Every row belongs to one group in each of 4 separate groupings. Each group adds its own fixed numbers to the row, and there is some noise. The rows also spread widely along 16 directions, which tell nothing about the answers.
In the rows, zero is written as 128.
Known rows, each followed by its group in each grouping:
[187 147 176 112 168  90 139 146 140  90 116  97 102 117 104 181 122 128
 116 146 169  97 168 102 162  59 102 162] : dav Mekom (3) q724
[132 111 147 126 136 129 147  85 121 175 172 125 120 141 141 102 101 142
 121 115 116 165 144 133  94 125 126 116] : Nugu Kovas (2) q613
[127 108 121 126 127 129 123  96 116 130 157 104 133 138 139 100 139 126
  85 145 121 138  93 138  97 114 126 106] : zuvem Mekom (2) q724
[133 175  59 103 160 117 138 102 152 132 123 127 155 136 198 118 122 118
 143  80 151 178 171 165 114  62 154 105] : Nugu gitu (5) q352
[ 91 191 133 131  88 103  53 126 111 119 126 143 126 143 115 106 139 182
 200 105 127 192 114  90 132 148 109 152] : zuvem Kovas (0) q294
[105 151 139 133 169  94 148 146 153 114 108 135 134 142 102 132 113 154
 179  88 114 128 173 159 153 111 167 121] : folez gitu (3) q294
[103 141 152 156 108 103 157 192 138  83  78  76 183  64 140 140  76 155
 194  51 140  65 153 148 107 131 231 181] : folez Mekom (1) q352
[139 127 176 159 116 114 154 146 140 136 138 136 136 108 105 141  80 129
 146 110 126 110 168 143 120 140 141 148] : dav gitu (0) q613
[127 144 171 115  73 126  96 168 118  66  70  96 134 103  84 127 125 172
 145 124 138  67 125 144 126 134 111 137] : zuvem Mekom (4) q724
[141 116 185 163  97 131 159 106 136 136 156  92 141  89  50 103 145 132
 134 164 145  77 116  65 142 112  82 138] : Nugu Kovas (5) q352
[ 88 134 114 136 114 110 106 121 112 131  94 127 167 114 132 121 159 146
 150 121 112 157 150 134 119 155 103 115] : Nugu Kovas (1) q613
[121 131 154 171 134 138 188 100 116 148 120 157 121 101 149 146 138 125
 117 136 125 149 161 122 147  95 137  94] : dav gitu (4) q724
[134 120  86 124 131  98 101 127 132 148 140  97 165 140 148 119 118 128
 119  99 181 141 126 130  87 138 133 147] : folez Mekom (5) q294
[140 142 139 218  90 120 148 132  95 133 132 151 167  82 186 126  80 141
 136  98 131 155 135  88  76 130 184 112] : zuvem Mekom (1) q294
[ 81 156 102 132 137 150 128 136 118  89  87 112 136  68 152 144 158 134
 158 117 111 115 103  75 147  93 176 141] : Nugu Mekom (2) q724
[123  76 116 140 141 160 128 132  82 155  94 117 134  91 134 122 129 160
 124  98 124 125 134  56  84 161 146 116] : Nugu Mekom (2) q613
[130 109 105 115 106 133 148 169 140 152  93 124 151 109 147 129 115 125
 161  56 190 122 165 180 117 178 176 199] : zuvem Mekom (0) q613
[102 143 131 134 186 110 138  99 144 137 166 116  87 166  97 122  93 183
 119 116 143 113 120  87 118  86 122  79] : dav gitu (2) q294
[102 184 129 110  76 160  67 123 138 117 111 165  83 121  93 175  54 123
 123 117 135  72  96  92 130 172  90 146] : zuvem Kovas (5) q613
[161 144  97 143 169 125  69 130 115 105 162 146 113 142 118 134  52 125
 118 113  80 141  99  55  93 119 185 132] : dav Mekom (4) q724
[146 158 143 107 127 119  91 116 144 124 168 131 121 137 112 124  90 117
 136 128 102 141 133 129 111 122 110 148] : dav Kovas (2) q613
[ 76 133 120 138 103 101  97 119 126  94 131  94 130 142  97 131 158 129
 116 145 137 124  66 139 161 142 123 148] : dav gitu (2) q294
[123 116 100 121 146 103 135 127 132 155 166 139  82 177 169 115 157 126
 106 142 142 184  98 153 116 116 152 125] : folez Kovas (3) q724
[ 99 142 125 165 169  68 146 121 171 137 167 119 135 168  81 125 118 153
 136 131 166 110 132 128 135 103 125 116] : folez gitu (0) q724
[122 134 109 112 131 143 115 128 149 140 136 136 127 110 114 139 118 102
 117 139 132 100 118 103 115 130 109 137] : folez Mekom (4) q613
[159 148 104 159  55 139 117 165 134  88 129 155 149 101 162 114 139  65
 142 132 113 147  91 158 136 137 180 170] : folez gitu (0) q352
[109 142 126  94 105 162  96 111  93 138  95 150 102 112 146 141 157 129
 136 128 114 159 126  85 132 139  93 126] : folez Mekom (1) q352
[142 128 161 114 154 103 139 153 155 101 111 102 111 132  57 139 136 146
 141 132 145  72 155 127 161 102  96 138] : folez gitu (0) q613
[ 98 164 127 115 105 114 117 150 129  72  80 152 117 138 134 144 183 132
 137 154 123 142 134 186 171 111 112 114] : folez Mekom (0) q724
[128 137 126 102 146  65  95  95 153 144 185  79 163 163 120 145 106  94
 110 126 163 155 131 174 124 127 115 204] : dav Mekom (0) q724
[103 122 118 115 123 148 141 134 139 132 123 129 125 129 125 103 120 157
 125 110 139 106 135 160  98 135 125  96] : dav Mekom (2) q613
[112 134 145 132  66 131 132  99 113 115 131 102  99 126 105 127 133 143
  95 152 189  99  76 114 150 126  88 137] : Nugu Mekom (1) q613
[160 133 136 156 155  88 149 115 132 115 177 110 137 137 120  96 148 131
 149 139 130 181 133 106 143  70 151 147] : Nugu Mekom (2) q613
[167  94  99  99 109 101 137 188 121 127 122 132  75 185 196 111 156 141
 107 117 183 181 129 223 100 132 161 138] : folez Mekom (4) q613
[111 179 143 145 119 121 118  84 140 146 121 129 179  87  96 135  83 126
 180  83 138 131 168  80 145 121 122 158] : folez gitu (4) q613
[153 126 113 164 103 138 119 131 119 164 156 165 123  96 177 147 130  80
 119 141 132 170 113  66 103 146 132 159] : folez Kovas (2) q613

New rows. What belongs after each?
[149 132 136  76  98 143 141 128 142 115 128  99 137 129 161  88  92 137
 115 100 118  96 144 220  72 108 135  96] : folez Kovas (1) q352
[144 111 127 111 125 122 126 153 144 158 175 130  89 164 121  94 119 144
 132 122 153 137 114 148  91 137 132 149] : zuvem Mekom (0) q613
[ 84 159  74 153 153  85 136  95 155 148 154 149 122 185 110 108 142 158
 158 107 181 172 122 134 159 125 142 126] : Nugu Kovas (1) q724
[122 133 162 154 134  95 125 158 131 131 176 132  70 151 122 139  98 142
 150 130 109 144  96  99 124 126 175 157] : folez Kovas (5) q294
[ 90 111 109 125 145 115 104 131 113 133  82 101 160 110 121 133 137 159
 133  94 133 118 145 106 102 162 120 119] : folez Kovas (2) q613
[117 186 118 112  94  98 104 117 160  93 183 131 115 162 157 121 140 103
 122 163 144 168  88 191 141  87 117 148] : dav Mekom (2) q294
[ 96 112 103 122 123 138 139 103 119 152 135 115 119 143 129  93 175 141
 118 127 146 157 106 145 135 123 119 105] : dav gitu (5) q294
[ 86 138 129  59 151 126 132 176 164 140 141 126  42 157 137 116 193 163
 169 136 132 143 124 163 136 105 114 146] : dav Kovas (2) q613
[118 150 100  99 126 112  99 104 138 150 132 141 125 186 133 113  86 164
 124  85 163 155 159 189  95 148 109 101] : dav Kovas (5) q724
[142 107  91  88 101 135 106 176 134  77 118 110 109 166 122  89 143 133
  95 136 133 101  90 225 110 139 142 108] : dav Mekom (5) q294
[ 89 151 143 147 109  96 124  97 111 121 119 102 156 113 136 150 135 133
 135 121 163 148 121 118 151 123 132 164] : folez Mekom (0) q724
[157  86 123 119 143 116 144 123 125 119 130  77 134 115 126 134 133  99
  85 129 144 103 115 130 126 122 139 155] : folez Kovas (2) q613
[126 145  98 119 122 134 105 167 142 130  98 165 128 129 136 137 124 140
 147 108 152 116 153 133 102 148 121 123] : folez Mekom (0) q724
[133 145 139 140 111  85 155 115 145 129 165 100 157 140 134  91 141 127
 152 122 167 171 142 178 137  89 143 152] : folez Mekom (5) q613
[108  72  98 149 147  82 115 155 132 176 159 117 127 158 141 129 172 120
  99 151 146 152 106 129  89 170 119 135] : folez Kovas (5) q294
[ 98 120 155 168 137  91 140 124 132 146 122 117 140 121  99 142 162 155
 137 140 157 121 142  94 135 124  95 117] : folez gitu (2) q724
[148 103 147 170  96 124 190 121 127 131 116 135 165  97 140 131 157  89
  94 148 147 131 164 190 146 127 114 115] : dav gitu (0) q613
[ 91  99 106 127 162 105 132 124 121 145 109 102 143 132 139 140 138 141
 125  95 136 134 135 134 115 151 158 140] : folez Kovas (2) q724
[ 79 142 119 131 110 144 175 120 162 157 142 137 114 119 144 131 106 126
 132 110 169  91 116 147 116 129 147 128] : folez Mekom (1) q352
[156 142 119 132 141 136 127  90 121 145 156 118 139  97 137 118  97 104
 132 109 118 152 126  67 120 101 154 154] : folez Kovas (4) q613
[119 133 122 108 128 156 139 137 139 147 139 167  85 132 127 133 142 111
 125 142 123 140 134 143 136 127 111 124] : dav Mekom (5) q613
[ 98 144 106 163 105 143 124 109  93 131  85 143 165  91 172 127 131 132
 137  96 115 161 134 108 115 131 159  98] : folez gitu (5) q724
[139 115 155 153 141 130 144 182 159 203 166 173  94 102 115 144 143 127
 168 147 149 118 161  47  90 143  90 154] : folez Mekom (1) q613
[ 72 127 113 140 160  88 108 187 143 126 112 121 137 114 124 135 189 153
 162 151 109 129 130 100 108 124 121 120] : folez Mekom (4) q613
[115 165  94 145 103 142 131  96 123  80  92 105 154 110  94 111 114 144
 132  92 172  98 108 117 173 104 145 114] : dav gitu (5) q294
[105 168 122 155 178 102 180 107 142 120 119 140 160 111 147 118 144 152
 160 117 120 154 187 124 137  54 137  73] : folez Mekom (1) q613
[ 66 170 106 142 141 131 130 118 150 122 116 178 149 124 147 140  96 124
 137 115  72 124 146 167 113 134 153  80] : folez Kovas (0) q724
[163 150 138 148 126 102 125 124 159 121 163 137 144 135  76  96 155 133
 134 170 164 124 134  96 135  88  67 108] : folez Mekom (3) q294
[133 114 153 142 177 105 139 134 133 147 163 137  84 138 118 146 144 120
 108 170  90 139 133  82 124  86 106  99] : folez gitu (5) q613
[169 104  84 145 130  68 109 105 129 167 128 137 181 198 106 124  82 123
 121  57 211 191 196 204 129 201 129 172] : dav gitu (0) q613
[132 172 131 137 104 155 164 103 155 150 166 148  98  95 135 120 139 111
 139 150 174 120 109  74 145  79  99 138] : folez Kovas (0) q613
[ 95 145 101  75 107 136  91 132 141 107 122 110 128 132 141 125 122 118
 113 129 125 107  97 174 107 131 117 134] : folez Mekom (0) q613
[110 104 150 153 115 143 180  76 107 158 111 147 114 130 109 132 131 129
 101 120 149 134 133 137 164 141 130 106] : folez gitu (3) q724
[139  86 152 119 133 122 116 189 126 171 100 115 118 110 111 152 121 168
 167  88 174 100 173  91  84 180 125 180] : Nugu Mekom (2) q724
[ 89 110 152 112 105 123 115 142 106 116 122  92 102 141 109 117 122 176
 119 122 136 101  93 146 113 152 133 128] : dav Mekom (1) q294
[115 133 107  71 140 116  88 115 125 127 132  92  85 169 114 154  87 134
 124  87 167 127 100 137 145 141 151 191] : Nugu Mekom (5) q294
[ 94 160 141 128 124 114 136 132 156 110 132 126 134 115 127 141 132 121
 151 126 115 121 135 165 143 117 143 150] : dav Kovas (2) q724
[162  67 129  94 162 170 165 114 121 166 125 119 111 119 128 103 147 122
  81 136 107 103 148 133  97 107 105  70] : folez gitu (4) q294
[111 146 177 140  96 127 139 124 145 160 185 150  92 121 131 125 146 110
 140 168 115 152 101 124 128 112 115 150] : dav gitu (3) q724
[108 155 100 136 119 121 131 109 137 145 145 167 140 137 172 125 116 105
 131 119 120 185 136 165 119 125 154 122] : folez Mekom (4) q613
[150 169 176 136  18 147 129 105 114 125 134 134 158  92 153 103 107 111
 161 106 141 170 135 183 140 133 138 173] : dav gitu (4) q294
[141 145 132 134 103 121 103 135 104  76  94 117 157 118 112  98 124 144
 148 106  86 144 139 152 130 126 148 115] : zuvem Kovas (5) q613
[147 111 131 141 148 125 119  89 105 162 126 102 157  89  72 130 174 116
 149 128 170 143 138   4 165 130  84 183] : folez Mekom (1) q294
[113 136 145 159 102  99 157  51  96  85  92 103 168 132 111 140 122 133
  62 138 158 131 146 184 177 117  91  84] : dav Kovas (0) q613
[111 147  93 148 114  85  84 175 150 128  95 136 140 129 130 166 134 144
 138 125 185 111 139 116 108 155  93 139] : Nugu gitu (4) q613
[174 172  81 152 135  66  99 134 168 131 171 170 145 164 152 135 159  94
 121 176 175 196 152 134 127  89  72 131] : Nugu Mekom (4) q613
[136 189  57 116 135  88  86 101 162 122 170 124 139 177 153 109  98 126
 130 104 184 167 111 140 115  92 129 130] : folez Kovas (5) q294
[ 84 143 128 170 149  71 123 106 125 108 149 106 142 153  90 135  85 156
 141 107 141 139 110 115 151 131 172 152] : Nugu Mekom (0) q613
[ 86 155 136 143 123 123 155 140 140 121 112 140 141  83 165 151 170 118
 127 161 120 123 148 139 126  93  97  99] : dav Mekom (1) q613
[152 108 125 141  97 131 144 122 124 141 122 122 134 121 129 126 141 118
 109 129 176 121 129 139 131 134 116 142] : Nugu gitu (0) q724
[101 104 185 105 188  98 139 164 146 127 134  71  99 120  87 139 127 172
 128 146  83  65 147 115  96  90 108 103] : dav gitu (4) q613
[119 131  95 181 105 110 107 139 109 119  93 169 138 131 136 131 174 143
 116 147 151 160 128  96 128 145  90  78] : folez gitu (2) q613
[ 91 160 100  97 107 121 101  93 131 123 119 114 153 134 146 109 126 132
 127 109 127 146 124 169 118 129 109 116] : folez Kovas (1) q613
[126 136  72  83 143  99  86 127 134 118 129  95 131 181 130  91 147 171
 118 111 181 141 121 160  99 115  96 105] : dav Mekom (1) q294
[165 154  88 146 125 110 134 131 150 149 123 152 142 122 169 146 156 107
 118 133 204 155 163 123 124  95  96 130] : dav gitu (4) q724
[118 142  84  87 126 112  66  98 136 157 173  97 112 166 124 122 109 105
 145  94 152 173  82 109 131 143 149 210] : Nugu gitu (5) q352
[ 64 101 181 154 137  99 159 104 109 178 171 144  76 175 150 160  60 151
 101 113 103 151 118 167  98 165 179 121] : folez Mekom (1) q724
[105 136 132 183  98 132 110 116 101 137 136 179 142 105 152 135 122 115
 103 157  71 159 121 107  94 159 108  80] : dav Kovas (1) q613
[100 110 105 135 145 139 118  77 104 139 146  83 167 106 108  87 141 126
 117 125 112 134  86  71 113 113 149 122] : folez Mekom (5) q724
[ 76 143  76 114 178 163 164 121 159 164 102 122 141  80 150 147 113 128
 149  74 159  82 141  93 113 109 174 139] : zuvem Mekom (4) q724
[150  83 144  98 130 136 135 170 111 131  94 127  90 120 143 143 207 115
 102 163 109 129 148 146 127 128  81 114] : dav gitu (1) q352
[132 140 128 127 129 122 121 130 125 122 122 119 123 128 111 121 122 141
 141 108 135 135 139 120 134 113 128 131] : dav gitu (5) q613
[119 153 115 117 149  97 133 129 159 156 162  84 133 114 153 113 186 143
 157 144 182 148 129  88 114  65  93 146] : Nugu Kovas (5) q294
[121  93 139 119 134  96 118 134 129 170 176  99  87 158 131 131 144 134
 112 147 143 139  98 111  97 144 111 159] : Nugu Kovas (1) q352
[137 104 137 154 132  97 118 143  88 114  73 128 173 111 125 146 153 136
 137 119 107 169 184 134 135 152 129 131] : Nugu Mekom (4) q613
[ 84 138  67 154 159 107 144 115 161 131 140 100 163 117 124  98 190 135
 129 148 156 115  96 100 128  75 127  98] : Nugu gitu (4) q724
[155 114  64 120 105 116  71 122 102 100 104  82 164 123 130 103 142 124
 108 103 173 138  89  96 114 150 130 157] : folez Kovas (2) q613
[123 129 141 121 134 108 109 169 140 106 117 133 131 121 111 151 138 112
 153 141  84 125 144 141 131 136 138 156] : Nugu Mekom (4) q352
[159 121 121 131 213 109 151 129 155 107 122 154 133 141  99 167 107  85
 101 133  64 109 193 147 145  99 128  92] : dav gitu (1) q352
[103 140  63 106  99 165 110 104 141 130 135 150 109 147 117 103 151 116
  99 143 175 113  71 130 138 143  96 110] : folez Mekom (0) q294
[123 131  53 121 106 157 130 114 149 132 123 164 162 116 169 108 192  64
 104 149 126 155 112 171 133 136 113 112] : folez Kovas (2) q294
[127 134 128  87 135 133 119 187 158 120 105 151  95 152  90 116 144 162
 174 113 141 102 160 161 130 141 110 128] : folez Mekom (0) q294
[129 182 137 113  85 145 109 136 166 101 123 132 134 106  84 109 121 134
 164 129 144  72 123 115 131 107  85 124] : folez gitu (0) q352
[111 159 145 103  91 163 118 155 131 155 118 146  97 104 149 100 140 171
 194  98 140 137 134 102  98 120 127 135] : folez gitu (0) q724
[129 106 115 135 179 150 164 102 135 202 177 149  92 139 109  88 134 166
 129 128 162 139 141  44  96 102 101  84] : folez Mekom (0) q613
[ 97 135 131 155 132  87 136 130 142 120 147  84 135 133 122 127 109 156
 132 117 163 103 101 125 117 105 157 142] : Nugu gitu (0) q724
[144 101 136 107 150 128 162 124 147 162 154 102  97 129 122 129 140 118
 116 132 159 110 122 122 128 109 134 158] : folez Kovas (4) q724
[136 148 143 142  85 129 152 126 127 119 143 140 130 109 152 112 149 103
 143 141 133 161 119 149 145 106 139 149] : folez Mekom (1) q613
[ 73 150 117 118 161 139 158  77 154 170 138 117 132  84 142 153 170 103
 116 156 150 111 120  75 141  82  91 125] : folez Kovas (3) q724
[150 139 128 100  96 161 130 132 136 118 126 152 121 117 137  96 162 114
 127 159 106 134 129 153 118 104  99 100] : Nugu Mekom (3) q352
[135  96 105  88 161  88  79 170 166 157 156 140 118 170 125 171 112  78
  94 148 112 121 140 177  84 177 103 167] : folez Mekom (4) q613
[ 81 151 117 165 108 132 146  93 152 132 163 134 168  93 120 112 128  86
 125 152  96 115  94 122 132 124 133 123] : folez Kovas (1) q613
[124 131 143 156 121 128 164 151 168 159 165 150 144 100 154 131 123 104
 136 138 122 111 151 141  80 121 130 125] : zuvem Mekom (2) q352
[108 126 134 133 124  60  82 123 119 153 166 130 136 173 166 129 164 131
  92 174 123 205 125 161  80 135  72 111] : zuvem Mekom (3) q613
[126 178 130 103 155 158 164 108 154 118 117 158 107 105 106 150 135 101
 165 117 124 131 171 115 194  75 129 144] : dav Mekom (5) q352
[153 165 141 138 136 104 111  90 141  99 157 137 135 137  93 127 151  99
 111 178 104 144 128 117 160  83  75 120] : zuvem Kovas (0) q724
[114 129  68  77 184 130 114 117 142 171 131 108 115 128 169 152 122 127
 132  86 175 143 142  91 104 115 134 163] : Nugu Mekom (2) q613
